Every row belongs to one group in each of 4 separate groupings. Each group adds its own fixed numbers to the row, and there is some noise. The rows also spread widely along 16 directions, which tell nothing about the answers.
Known rows, each followed by its group in each grouping:
[-25  14  45  -7  14  -9  17  21 -14 -28 -35  11 -42   0 -34 -13  37  21
  15  31  -5   8  12  27  12 -34   2  -1  18  29]
(0) L Laf j_391
[ 11   1 -29  -1 -13  22 -26 -33 -11  10   8  -9  58   2  21   6  -1   3
 -24  45 -12  -8   4 -23   8 -10  -9 -16 -31  10]
(2) Q faz j_467
[ 11   1   1   0 -27  15 -13  10   1  16  38   9   7  -9  40 -10   6 -50
 -14  -5   1  67   4  14   9  16 -30  -8  -7  -7]
(2) Z Laf j_315
[  4 -22   1  13  -5 -23 -17   8 -26  42 -13 -15  36  13   4   1  -6   1
 -38  -7  29  12   6  -2 -25   4   9 -19  14  -4]
(0) F Ribub j_163
[-18 -61  31 -10  -3 -21 -23   4   5   8   0  11  23  -3 -16 -20  41  44
 -14 -21  53   3   6   2 -14 -41  36  22  21  39]
(1) L Lib j_391
[ 30  30 -58 -10 -15   4 -34 -50  -8   1 -19  -3  41   0  -9  10  14  10
   4  45 -37 -30  10 -59  20  39 -33  -8 -10 -23]
(1) T gipem j_163
[-17 -58 -17 -21 -20  -8  29  29  28   3   1  14   7 -18 -10 -37  10  -8
 -35  10  12  22  18   9  11  -6  10  29   4  35]
(0) Z gipem j_315
[ 13   2 -37  14 -24  20  14 -12 -12 -14  -3 -24 -10   5   9  21 -33 -36
   2 -18 -25 -51  46   5  13  55 -26 -24 -37 -18]
(0) Q Lib j_49
[ -8  19   8  36 -16  14   7 -13  20 -23  19   2 -21  -3  28 -17  43 -21
  28 -20  15  25 -10   3   1   6 -42  11 -28  10]
(2) F Ribub j_852
[  3 -36  14 -20  -9 -17  12  -8  52 -28  22  23   5 -23   8 -42   0  22
  27 -48  39 -34  12 -13  -4 -15  15 -10 -13  22]
(1) R faz j_467
[ 15 -17 -14  -2 -10  13   0   5  14  27   9 -31  20  18  18 -18   1  -4
 -33  -4  20  14  11 -19 -33  30   9   5   9  18]
(1) T Lib j_49
[-27  17 -12  21  -6  -1  10  13 -25   6  16  20  34  10  23  29  29 -44
 -59  61 -28  38 -16   6  22 -11 -47  10 -63 -21]
(1) R Ribub j_852
[ -1 -25 -28  18 -27 -17 -10  -1   2  22 -35 -20  28 -14 -14 -17 -45  17
  -8  -2  21 -12  35  -2 -19  11  20  -3  22   5]
(0) Z faz j_163
[ -7 -21  37   1 -43 -32 -35  15   6  18  -1  28  38 -31   7 -11 -42   2
  15   4  23  28  21  14  16 -45  10 -13  33  -6]
(2) Q Laf j_163
[  1  -4 -14  20 -20  -9  -3 -29  36  15  29 -10  21  17  52 -32  16   3
 -18  -4  43  15   1 -28 -42   5 -10 -13 -26  38]
(2) L Ribub j_163
[ 36 -12  25 -12  23 -29   3  22  13  26  13  33  13 -29  -6  -5  29   6
  24 -66  20  13 -31  -6   5  -4  20  31  17   1]
(2) L Lib j_391
[  7  25  58 -21   8 -27  51  50 -28  11  -2  -9  33 -30 -11 -19 -43 -65
   2  23 -12  12 -19  -1   1  -9   8 -22  12   4]
(1) Q Lib j_467
[ 17  -3 -11   1   2  -5  14  19 -16  36 -27 -43  -6  12 -15  21  29 -26
 -20 -16  13   8   2 -11 -16  39  17  38  24  28]
(1) R gipem j_49
[-35  -7  30  13 -70 -27 -37  21  16  -7 -27   2   1  21   0  10 -13   5
  17  74   8  15  56 -12  12 -35 -25   5  29  28]
(2) L faz j_163
[-11  16  18  -9   7  -4  -3   4 -34   9 -26  -6 -12  -6   1   5  -7   4
 -16  12  -1  11  21  23  -2 -18   2 -59   1   6]
(1) Q gipem j_467
[ -9 -19 -13  31  -8  24  20   4  61 -26  34  36 -13  -3  59 -17  -8  14
  -2 -33   0  -6   1  11  -7  -3 -17  -6 -64 -32]
(1) F Ribub j_852
[ 21  17 -35 -13  17  24  29  13  37   6  -3  -9 -55  14  -3  -7  45  -3
 -11 -15 -19  24  10   9   6  27   5  23   1  39]
(0) R Laf j_467
[ 29  -8  17 -31 -10 -20 -36 -24 -31  -4 -20 -12  16   4 -32  12  69 -19
  17  17  -3  -7  -4 -37  30   6  -9   4  22  37]
(0) F Laf j_163
[ 11 -11  36   6  31  16   9  -4   7  13  35 -18  -2  35  36   3  31 -24
   2 -57  35 -28 -35   7 -22 -15  42  18 -28  46]
(1) L Laf j_852
[ 33 -34 -28   1  -4   6 -20 -37 -20   2 -29 -40  27  -7  29  10  26  15
 -33   3   1  -2  11 -46 -33  28 -11 -54 -39  -1]
(1) Z Lib j_467
[-17 -19 -13  21 -18   7 -20  13  17  14  -1  22 -11  26  30  40   2  14
 -34   3   1   2  30  23   0 -12   7   8 -24 -12]
(1) Q Laf j_49
[  2  -3  -4  10 -20 -17 -12  -6  -2  13 -17  -7  12 -17  -9   3   8 -25
   9  -5  16  10   8  -6   3   0   0  21   9  19]
(0) F Laf j_467
[-26 -57  -2  29 -28  21  -1  15  30 -24  -9   5  -3  -1  24 -13  -3  21
 -11   7  17   0  30  18  -6 -25  -5   9 -25  12]
(0) F gipem j_391
[ 38  11  -6 -15   2  -2  -2  -1  11  -2   7  11   8   0  10   6  13   0
   7  -3 -24 -16   0 -44   1  32 -18 -22 -14 -21]
(1) Q Lib j_467
[-27 -42  29  24 -13  31 -29 -12 -46 -20 -14 -18   6  11   5  13  39 -16
 -16  23  18  13  11  26   5 -31 -13  -8 -17  23]
(0) Z gipem j_49
[ 22 -46 -15 -40 -23  -4  20  17   1   4   1 -11 -12 -21 -43 -13  23 -33
   2 -48  -4   3  28   6  38  38   1  14  26  31]
(0) Q Lib j_467
[ 11 -20 -23  -1 -14  -3  14  12 -11   3  12   8   9  12  25  11   0 -37
 -36  -1 -18   0  15  -1  13  35 -39 -24 -50 -21]
(0) Q Laf j_852
[ 19 -12  49 -19 -25 -12 -42  19  -5  -1   6   7  20  -3  20  -3  34  -1
  -6  35  12  63  -2 -22  -3 -10 -31 -19  19   0]
(1) R faz j_391
[  9  -9   5 -39   1  -3   6  12 -33  15  24   4  14  21 -24 -14   9 -24
  -4 -36   8 -43  16  -5  30  30  -2 -18  18   2]
(2) Q gipem j_467
[ 14 -49 -15 -25 -19 -46 -24 -46  -1 -14 -21  22  28 -33   6  -4  75  30
 -12  -1  20   9   4 -41  14 -11 -24 -27 -37  25]
(2) F Laf j_852
[ -7 -41 -12  15   3   5  10  -5   2  -9  30  25  -5  -6  25 -29  44  -7
 -11 -78  41  18  -3  18  -1  17 -29 -10 -42  -7]
(2) L gipem j_852
[ 16 -17 -25   3 -17 -10  15  16  37  16  24  23  29  -5  42  -6 -33 -27
 -25   6 -12   1   1 -17   1   9 -14  -3 -47  -7]
(0) L Lib j_852
[-18 -44  19  24 -68 -45 -45  19  10  -3 -42   8  -1  -4  13  24  13   1
 -18  46  21  57  48 -10  -7 -25 -38 -12   6  18]
(0) R Lib j_163
[ 14  29   8 -28 -10  28 -19 -27   1 -30   9  -5  -2   6   7 -21  11   0
  13  54 -31   1  13 -18  23  -4 -35 -49  -4   8]
(0) R Ribub j_467
[-44  42   0   5   2   2  20 -39  -4 -25   5  19  -7 -31 -23 -22  14 -10
  16   9   4 -16   9  37  26 -38   6   3 -21  37]
(1) Q Laf j_467

New rows, each followed by its group in each grouping:
[-13  17  18 -12 -17 -25  13   1 -10   0 -13  -4  -8   6 -12  -3  10 -21
   8  24   4 -23  23  -5  14   1   2  -2   9  30]
(2) Z Laf j_49
[-27 -26  10  37 -14  27   5  10  32 -16  13  14  10   5  13 -11 -30  20
  17 -26  19 -40  12  21  -5 -21  21  34  -8 -31]
(1) F Ribub j_49
[  2 -29 -44   6 -21  14  18  -4  53 -21  -5   3 -10 -17  24 -20  26  28
 -21  10  -7  36  22 -20  -9  13 -25   1 -33  -3]
(1) R Ribub j_467
[-14  26  27   1 -19  22 -20   1  -5 -10  27   3  27  28  -6 -10 -26 -16
  15  26   7 -38  11  -1  15  -2  -3  15  18  -9]
(1) R faz j_49
[ -2  39 -31  40 -33  15 -50 -14 -10  19  25  40 -10  16  15  32 -19 -11
  11 -39  -7  -2  38  27  25  42 -49  -8  -4 -70]
(2) Q Lib j_49
[  7  10  17 -30   5  -2  -6  -6 -33  13  -2 -14  12  16 -32 -22  30  -6
   4   8   2 -19   1 -10  21   7   9   5  34  23]
(2) Z Laf j_852
[ 11  11 -21 -28 -13  -4  14  27  19  47  18 -19  -9  43 -14  11  14 -37
  -8  -9   1 -21  19 -13  21  29  24  53  29  60]
(2) L faz j_467
[-12   4 -27   3  -4   9 -22 -37 -17 -35 -33  24 -24 -29 -23  10  12  45
  21 -12 -19 -19  45  27  40 -15 -19 -37 -16 -30]
(2) R Laf j_467
[  9  -8  13  -2  -5  23 -32 -31  10  17  14 -36  26  14  33 -34  13  24
 -15   1  39  10  -3 -23 -44 -11  20 -28  10  35]
(1) F Ribub j_467
[ 15   3   8   8  17 -31  35  44 -26  18 -51 -27   3   6  -9  20 -10  -6
 -18   9  -5 -19   4 -10 -22  22   9  -5  -4   2]
(0) F faz j_391
[-18  23   7 -18  -9 -15  52  20  17   4  22  16 -34  -7  -1  13  -2 -54
   3 -25 -16 -19  10  37  42  -4  10  13 -23  39]
(1) Q Ribub j_852
[ 12  26   4   4 -18  -8  13  -8  -3   9   3 -38  -7   5  20  12 -10 -53
   5 -20  17 -11  14  -2 -13  36  -2 -10 -11  31]
(1) R faz j_49
[  7 -14  -6   1  25 -24  48  34  66  33  20  22   7  14  25 -54   3  16
 -35 -32  50   8 -22 -12 -53   6  42  31   1  31]
(0) F Laf j_49
[ -5  27  26   6 -20  19 -17   9   4   0  17  -4 -12  -1   1 -28   2 -21
  18  11  10  47   7  14   6  -4 -24  -3  34   7]
(0) R Ribub j_467
[  9  22 -12  19  16  23 -53 -39   6   7 -11   7  -1  39  12  25   4  75
   8  -8  -3 -61   5  -9  -8 -18  20  -6  -5 -27]
(1) R Ribub j_852
[ 19 -30  43   9   3  29  -1   4  29 -13  10  -2  12 -38  41 -48  -1  -9
  22 -12  22  52 -37   9 -18 -43  13  -8  -3  29]
(0) Z gipem j_852
[ 21 -50 -25 -39 -59   0 -50   3 -12  40 -18 -36  25  -2 -11  12  11  -7
 -37  25  -2  50  50 -22  14  24   0  -4  44  21]
(1) Q Laf j_467
[-10 -13  18 -14   1  21 -33 -22 -16   0   5   2 -11  21   1  -6 -13  17
   5 -33  24 -53  31  34  14 -20  27 -41  14  18]
(0) F gipem j_49
[-14 -14 -17  16 -32  23 -43 -17  45  -8  14  30 -24  23  24  12  19  14
  14  -7  12  -8  32   6  18 -24 -16  15 -14  21]
(0) T gipem j_467
[ 10 -16 -47 -12 -24 -18  -4 -29  23 -20 -27  33  18 -45 -10  11  11  26
   3  18 -29 -14  27 -22  31   8 -13   7 -24 -25]
(1) Q Laf j_49
[ 17 -11  30  27  21  21 -16 -10 -15  -2 -19 -28  13  -3  32 -20  50  20
 -12  18  28  71 -29 -11 -50 -18  -5 -13  -2  12]
(2) L Laf j_49
[-18 -24   6  21  -2   6  -2   4   3 -11  -8   8 -27   6   5   4  61  30
 -10 -16  15  22   9  14 -10  -2 -10  15 -13  -1]
(1) Z Ribub j_391
[ -6  28  47  -3 -35 -11 -31  17  -3  27  10  -7   0  10 -10 -25 -48  -8
  23 -12  34   3  34  14 -14   9  11 -18  74  -1]
(1) Q Lib j_49
[ 53  42 -24 -39   3 -51   6  12  -7  75 -27 -24 -12   0  11  40  43 -39
 -30   6 -11  47  -5 -36  -1  40   7  -7  15  60]
(2) Z faz j_467
[  9  14  11 -25 -12 -19 -15  15 -21  12  11  34  18  16 -11  29   1 -26
   3  19 -28 -26  17 -13  50  11 -19   0   4 -23]
(2) L Lib j_49
[ -9 -24  23 -11   6 -30  -2  20 -24  11 -27   5   5 -10   2  28  11   0
 -26  -1  11  14  11  11   2 -27  12 -29 -15  10]
(1) L faz j_467
[ -5  -2   7 -28  -1 -21   0  -6  66 -10  -7  50  -1 -44   5 -55  -9  59
  15  16  12  28   8  -6  -3 -52  26 -14  16  18]
(1) L Laf j_467
[ 15 -26 -26  18 -13 -10   7  21  39  27 -26 -17 -11   4  15  26  22  14
 -18 -14   6  16   4 -21 -27  16  18  49   2   9]
(1) F Ribub j_315
[  8 -21 -21  -5   3   9  -8  -4   7  13   1  -3  16  15  23   6   3  20
 -34  -7   6  -6   8  -3  -9   2   6 -19 -27   3]
(1) T faz j_852
[ -1  25 -24  26  -8  -2  -3  15  -6  19 -47  -1 -26  -6   9  39   4   1
 -17  16 -20  32  20  14  -3  16 -12   2  -2 -21]
(1) F gipem j_49
[-11   2  23  33 -15 -19 -17  13 -21  -8 -35  26 -12 -25 -21  21 -17  17
  41 -28   6  -6  28  28  15  -9  -9   2  21 -56]
(2) Q Laf j_49
[-35 -12   5  45 -12  27 -13  16  -4 -11   2  20   7  13   7  -2   0   3
 -16  19   4  25   8  41   6 -29 -22  15 -19 -16]
(0) Q faz j_852
[  4  -8  21  17 -16  36 -10 -23   7 -25   8 -38  -3   8   5  -3  17 -12
  40 -18   8 -30  -2  -4   3  -5   4  24  -2  22]
(1) R Ribub j_852
[-19   8  43 -28  31 -24  21  21   0   8  20  41 -10  30  -2  17  32   1
 -12  -4   5 -41 -14  12  20 -36  31   8 -10  21]
(1) L Ribub j_49
[ 10  13   0 -16 -10  10 -27 -30  -7  -2  29   2  -4  -3  -7 -32  14 -16
  16 -43  25   3  18  10  12  21 -18 -27  17  10]
(0) R Laf j_467
[-38  -5 -21  19 -23  21  24  -6  45 -18  20  15   7  -6  -6 -50 -36  11
   8   4  13 -27  26  19   4 -19   6  23  -7  13]
(0) Q Ribub j_467
[ 17 -38  31   5  -3  10   0   7  -5 -12 -20 -22  13 -23  40  17  -2   0
   1   9   1  18  -1   5  -7 -37   8 -28 -36  27]
(2) L faz j_391
[ -6  32  20  -4 -41 -19 -27 -31   6   4 -16 -14  14 -32  -2 -14 -57   6
  41  11  15 -25  34  -5  -1 -21   8 -42  28  11]
(1) Q Ribub j_467
[-52 -31 -27  50 -46  15   6 -38  -3  -5 -10 -40  45 -22  19 -25 -44 -28
 -29  31  39 -10  36  28 -25 -27  13  14 -38  43]
(0) Z Laf j_49
[ -8  24  24  27   4  18 -24  -5 -60   8  -2 -16   6  11   2  40  30 -40
   1  -5   2  21 -12  17   6  -4 -24  -3  -9 -20]
(1) T Ribub j_467
[-15 -17  -7  54 -12  -7  -8  12 -28  -4 -42  -5   1  15  22  38 -15   8
 -29  13   7  -2  27  15 -27   4 -27 -28 -39 -39]
(0) Q faz j_49
[ -2 -37  81  32 -20  12 -46  -3 -31 -14   2 -20  33  -6  14 -18  23   3
  32 -10  55  37 -16  -1 -29 -33 -15 -10  30 -11]
(2) Q Ribub j_49
[ 33 -17  26   4   8  10  -7  25 -25  11 -29 -21  23 -17  27  27 -26  -6
  -5   9 -16  22 -13   6   3 -25   9 -27 -14 -13]
(2) R faz j_852
[ -7 -13 -51  10 -18  30  12 -35  30 -22  23  -7 -10 -12  25  -4  20   5
 -13 -22  -3 -12  26  16   9  17 -15   1 -55  13]
(1) R Ribub j_391
[ 22   0   9  -8 -17   6  -7   6  -7  11  11   1  18 -32  16 -12  -3 -44
  -5   0  -5  59  -9  17  17  -2 -19 -17  -4  14]
(0) Q faz j_852
[  1 -29  -1   3 -14 -11   7  -2  12 -12 -56 -30 -59  -5  -5  46  19  21
  22 -34   2 -26  44   6   0  -7  18  -8  -7  28]
(1) T Ribub j_467
[ 22 -42   1 -12 -49 -28   3  52  43  15 -28   2 -24 -24   7  15 -16 -18
  13  -2 -12  47  37 -18  13  12 -12  16  28   1]
(0) L Ribub j_467
[-40  26   4  34 -12  16  -8   0   8 -16  11  36  -5   0  -9 -15  -2  -9
   9  23   2  13  13  37  15 -24 -19  28  -2  -5]
(0) L Lib j_49
[-24  30 -49  14 -40 -56  -7 -18 -16  47 -17  28  19 -38 -10  32 -24 -18
 -24  -3   5  12  36  26  28   6 -12   4  -7 -10]
(2) Q Ribub j_49
[-12  19  26  -4 -16 -33 -32 -11  -8   8   8  47  35  -6   9  16  -1  -5
  10  19  13 -16   1  -1  29 -35  -7  -8  -7  -1]
(2) F faz j_49
[-40   2 -47   5 -25   5  28 -20   9 -10 -45 -27  -4 -10 -16 -19  14  19
 -34  71  -9   2  41  -4  -5  -8  -4   3 -17  53]
(1) Q gipem j_467
[ -4 -94 -33 -39  -9  15  21 -29  39 -17  46  26  34 -54   5 -62  19  -8
 -16 -63  33 -11   0  22  28 -21  32  19 -33  57]
(0) Z gipem j_315
[-14 -16  45   7 -11 -15  -8  42   2 -11 -10  18 -11  19   1  15  18   1
   7   2  14   2  12  -1   4 -15  -9   1   6  -8]
(1) F faz j_467
[ -4   8  -2  13 -16   4  -5 -23  -5  -6  -5 -11 -11 -12  -5 -10  16 -11
  17 -19  16   4  14  11   1   3 -15  -9   0  16]
(0) Q Ribub j_467
[  6   3 -20   0 -28 -43  27 -13  11  19 -31 -45  -6  -8   6  -2  -3 -25
   3 -15  32 -28  31 -34 -22  27   2  -6  -5  62]
(2) R gipem j_467
[ -6  36  36  34  -5 -28 -21  -5 -18   0 -32  -9  -1  14  -6   5  -4  12
  41   1  33 -27   9 -18 -27   2 -10  -4  23  -9]
(2) L faz j_49
[ 43   8 -10 -10  -9 -13 -21 -16  18  23  -6  -1  10   0  31  22   8  29
   5   2 -11 -10   3 -33  -2   2   4 -15  -7  10]
(2) Q Ribub j_391
[ 29   4   1   2  -6   2 -23 -31 -37   1 -14 -36   8  21  -3  14  53 -25
   1   4   2  -6  -5 -32  -6  35 -28  -9  -9  16]
(0) Q Laf j_852
[-14 -31 -26  51 -37  28   0 -22  56 -28  -9 -11   4   6  45  -8 -13  22
  -8  39   7 -10  29 -11 -34 -16 -13  10 -51  24]
(0) Q Lib j_49
[ 15 -12  -7 -23 -25 -18 -48 -35 -21  -4 -41 -11   4   2 -10  39  18  10
   7  27 -14 -36  40 -27  28 -10  -6 -33  -4  18]
(0) F Laf j_467
[  5 -17   0  36  -2  -8  19  26  33   9 -28  -2 -17 -10  37  28 -12   2
 -12 -10   3  24   5   7 -31  -9  17  11 -27   0]
(1) L Lib j_49
[-16  -3  10  31 -25 -28 -14   3   5  45   9 -16  -3  23  48   5   7 -22
 -42 -14  58  42  15  10 -50  -5  -7 -25 -13  41]
(0) Q Ribub j_467
[ 17 -36  16 -23  -9  -7 -12  -2  10 -11  -3   0  16 -11 -14  -9   2  12
  31 -40  20 -38  13 -20  11  -1  16   1  15   5]
(1) T faz j_467
[ 15  -3  29  -6  -7  -1 -23 -10  28 -11  19  12   9  14  16 -28   7  23
  27 -10  24 -31   1 -33 -22   2   8   1  16  -9]
(1) Z Laf j_315
[  5  37 -19   3 -24  -5 -20 -32  31   5  -3   6  17  -8  19 -11 -21   6
   7  45  -2  -6  15 -22  -3 -16  -8 -19 -12  32]
(0) Q faz j_467
[ -5  -2  -4  17 -30   7 -22 -11  18  13   5 -12   8  -5  40   2 -12 -23
  -5  -6  23  15  17  -2 -14  -5  -5 -15 -16  22]
(1) F gipem j_467
[  5  29 -14 -19 -26 -18  31  -4  20   7  26   1  -6 -12  20   2  -1 -65
  -2  -9  -4   0  17  -2  20  27 -16 -12 -32  41]
(1) Q faz j_467
[ 51  37 -27  -1  41  13   1 -17  22  35  14  11  19  -9  11   0 -11   5
  17 -42 -11 -21 -38 -18  -3   8  27  16  -2 -13]
(0) T Ribub j_467
